The first 5 rows are patterns. Each new row is the sum of 2 different patterns, raised or lowered, with some noise. Before adding, each is slid sideways (what falls off one end comes back at the other) and multiplied by a number that may be negative. Names go in the order of the patterns.
Known rows, each followed by the names of its patterns:
 -4.5  16.9 -14.8   1.2  -2.1  18.4  -3.6   8.1   0.4  12.0   5.3  -7.3   9.1   3.7   2.9  -4.6   1.4   1.8  -5.5   0.5  -2.4   3.7   1.4  -2.2  25.0   7.1  29.1   0.5   0.4  -2.1  -9.7  21.9 -13.3  18.0  -1.1  -5.3 -> J
  5.7   2.0 -16.5  11.5  -3.6  -1.6  -4.8   1.2  10.6   7.0   8.7  14.9  -6.5  22.4  -0.9   7.3   7.7  -1.8  -3.5  18.7 -19.2  -0.4  -0.1  22.1  -4.7   4.4  20.6  -3.8  28.7 -19.0   3.6  -4.8  -2.8  15.4  -4.2 -10.6 -> A
  2.7   0.5  -8.1 -14.6  35.1  -0.5   9.9 -19.5 -18.2  -2.7  -3.3  -1.1   1.7   9.2   8.2   4.8   0.7  13.1  -1.0   4.4 -18.2 -15.3 -11.5  21.6  -7.2   3.6   6.7   0.6 -10.2  27.9  19.7  11.0   0.0  -0.7 -30.6 -21.6 -> W
-22.6  -3.9  -2.9   6.0 -18.0   4.1   3.3  -0.3  17.4  12.6  10.5  -2.7  -4.4  -4.2   2.4 -13.9  -2.7 -10.5  -0.7   5.2 -29.8  -0.4  12.4  -2.0  -2.0   8.0  -4.9 -10.4   6.7  11.9 -13.1  -1.8  35.1 -16.9  -1.4   3.6 -> M
 10.5   6.8  21.2  11.4   0.1 -21.9 -13.8   2.9 -12.1  -2.1  15.2  20.1  -4.4  -0.6  -6.3  -7.5   2.1  -0.5   8.9  10.0   9.9   5.4  25.4  10.8  -2.2   7.4  11.8   2.2 -14.0  -3.9   3.9  -7.8 -14.7  -2.1   1.3  -1.9 -> V

New rows. What belongs after each?
 -3.2   5.0  17.6   3.3   4.8   1.0  -7.8   4.3  21.7 -10.4  34.2   6.0  -7.9  -4.7  27.6  10.3  15.9  13.1  -5.5 -33.2  -1.4   5.9 -32.7  10.2  -6.4  26.6  24.3  15.5 -11.0 -17.3  14.0  -4.0  -1.0   4.1  -6.4  -1.4 -> W M
 20.5   7.5   8.3  10.8   8.7 -13.3  13.3 -24.4   7.1   7.9  23.1  11.0  -5.3  28.7  -7.0  27.4  -2.4  13.4  -8.2  16.5  18.0   8.1 -12.3  13.8   4.2  -1.8   6.2   1.9  11.9  -0.7   7.3  13.5  16.7  13.2  15.8   8.8 -> J A
 14.6  -2.3   1.2  -9.8   4.7 -46.4  -0.7  -8.1  14.4  20.0 -13.7  10.3 -12.9   2.1  -2.8  -2.9 -17.9   9.8 -10.7   3.1 -16.3  15.9   5.1   8.0 -24.9   1.7   2.5 -10.1  -2.1   4.0 -17.2 -15.7 -11.1   4.7  -1.2  23.8 -> J W
 12.2  -3.7   8.4   3.9 -14.4   2.7 -22.8  19.1 -14.9   2.8  12.7 -10.4   2.1  14.0  15.7   9.3  18.4   5.1  22.8   9.9  11.4   7.0  -6.6  -1.9 -15.8 -13.0  12.7   5.3  21.6  -1.1  14.1  11.2  -2.6 -22.6  26.4   6.9 -> A V
-16.1  41.2   8.2   4.0   0.6 -23.5  25.6   7.5  14.7  16.7   9.3  22.3  25.2   8.7  22.6  25.7   9.2   0.1   1.2   7.8  27.5  -0.2  10.1  12.3   1.5  10.6  17.4  27.4  15.5   6.7  12.3  -8.6 -19.4  28.3  13.8   5.5 -> A W
 27.9 -22.7 -15.0 -27.8   7.6   0.8  13.2  24.1 -25.1  18.4   6.8  21.3 -29.6 -12.3  -3.5  29.5  13.5   3.9  20.5  -7.2   3.2  -6.7   0.3  -3.9  -6.1 -15.6  -4.8 -15.2  25.6  -4.7  13.7 -26.5   2.7  -0.3  -0.1 -14.0 -> A W
 -5.8  23.3  15.6   3.8   2.8  16.2   6.1 -10.1   6.2   7.6   3.9  36.8   6.5   9.9  13.2  20.9  20.9  -8.1   7.1 -13.1  -4.8   7.0   3.8   1.4  14.4   6.5   7.8  16.0  12.4   7.7  -3.1  33.0  12.1   0.9  11.3  16.3 -> A M
  2.3 -41.8 -16.0   4.7   5.2  -4.6  -1.7  -4.5  -3.1   3.8   5.0 -16.9 -17.2  21.5 -40.4 -17.5  -0.5  -8.5   2.9 -11.2   9.3 -20.1 -14.7 -19.8  -0.2  12.0  13.3   8.5  -8.7  -8.9 -18.0 -11.9 -28.2 -13.4 -37.8 -17.1 -> M V
  6.4   8.0  -2.1  11.0  13.2 -12.8  26.1 -11.5   4.6   9.1   5.9  38.3   8.9  -5.4 -12.5  -6.7  -8.0   1.9  -2.9  17.8  18.3   1.2  11.7   3.7   3.1  20.3  -3.3  31.5  13.5  19.3  16.1  27.8   8.7  17.2  -5.7  12.8 -> A V
-14.5 -38.0 -12.0 -21.9  -6.7 -14.2 -31.2  -8.4   7.7 -11.3 -16.1   8.9 -10.3  -6.7  -9.7  -5.3 -18.0 -24.5 -29.2 -25.0 -23.3   9.0 -19.7 -10.8  -9.4 -15.3 -19.8 -21.9 -25.8   4.9  -5.8  -4.4 -28.7  -3.5 -18.3 -32.8 -> A V
 22.2   4.7 -20.5  21.3   6.3  -9.9  -2.3   3.1  -2.2  -0.8  -5.2  10.1  17.0   4.5  14.2  -6.4  28.6   1.5   9.5  16.1   3.2   2.0  18.7 -15.7   5.4 -19.5  16.6 -25.8   8.5  21.4   2.9  38.2 -32.7  21.0 -16.2   2.3 -> J A
  0.5   2.7  -1.8  -2.3  -5.2  11.0  -3.1   8.8 -11.2  -3.1   8.6  -4.5  11.4  -9.0  12.4 -14.2 -22.3  -4.9  11.4 -13.7   0.8  -5.4  12.7 -14.3  -4.1 -10.1   2.5 -16.3 -16.5   4.0  -7.2  -7.7  -8.6   5.9  -0.3 -12.3 -> J V
 25.2 -20.0  -0.9   4.9  28.3 -10.3  27.3  13.8  10.7 -14.9  32.5  17.1  15.6  -4.0   2.6  -5.9 -13.6   7.2   7.4   6.7  -1.0  31.5  13.4  13.7  -1.2  -7.0   6.2   9.7 -16.5   3.9 -10.9  14.4  11.4  10.4  28.5 -12.2 -> J W
 15.2   7.7  -5.0 -12.0  -1.3  -1.9   8.7 -29.0  -0.4  20.9  -2.8   0.4   8.2   4.7  -3.7   8.8  19.0  -5.9   4.9  32.4  -9.2   6.1 -12.6 -20.2 -22.6   2.8  11.0  -7.5  16.5  -9.6  17.0   3.8  14.3  18.4   6.7 -11.6 -> J M
  3.9  43.0  -1.3  20.7   8.9  30.5  32.2   2.7   7.0  24.9  12.8 -19.6  14.5   9.3  -2.8 -13.3   6.4  20.3  12.1  27.1  27.6  23.5  40.0   7.6  -7.4  -0.1   7.8  -6.0  21.9   5.9  27.5   3.4  27.3  -4.4   4.2  28.2 -> A V
  8.5   4.5   6.2   6.0  -1.8  13.8   0.4 -10.2   2.8  -2.2  -0.5 -21.7   4.1  10.7  -1.5 -34.5   0.2  -4.8  -9.8   6.3   8.2  -2.4  -6.6 -11.3 -25.5 -17.6  20.9  -1.8  -6.5  10.2  21.6   2.6 -29.5  -8.3 -18.4  13.0 -> W V
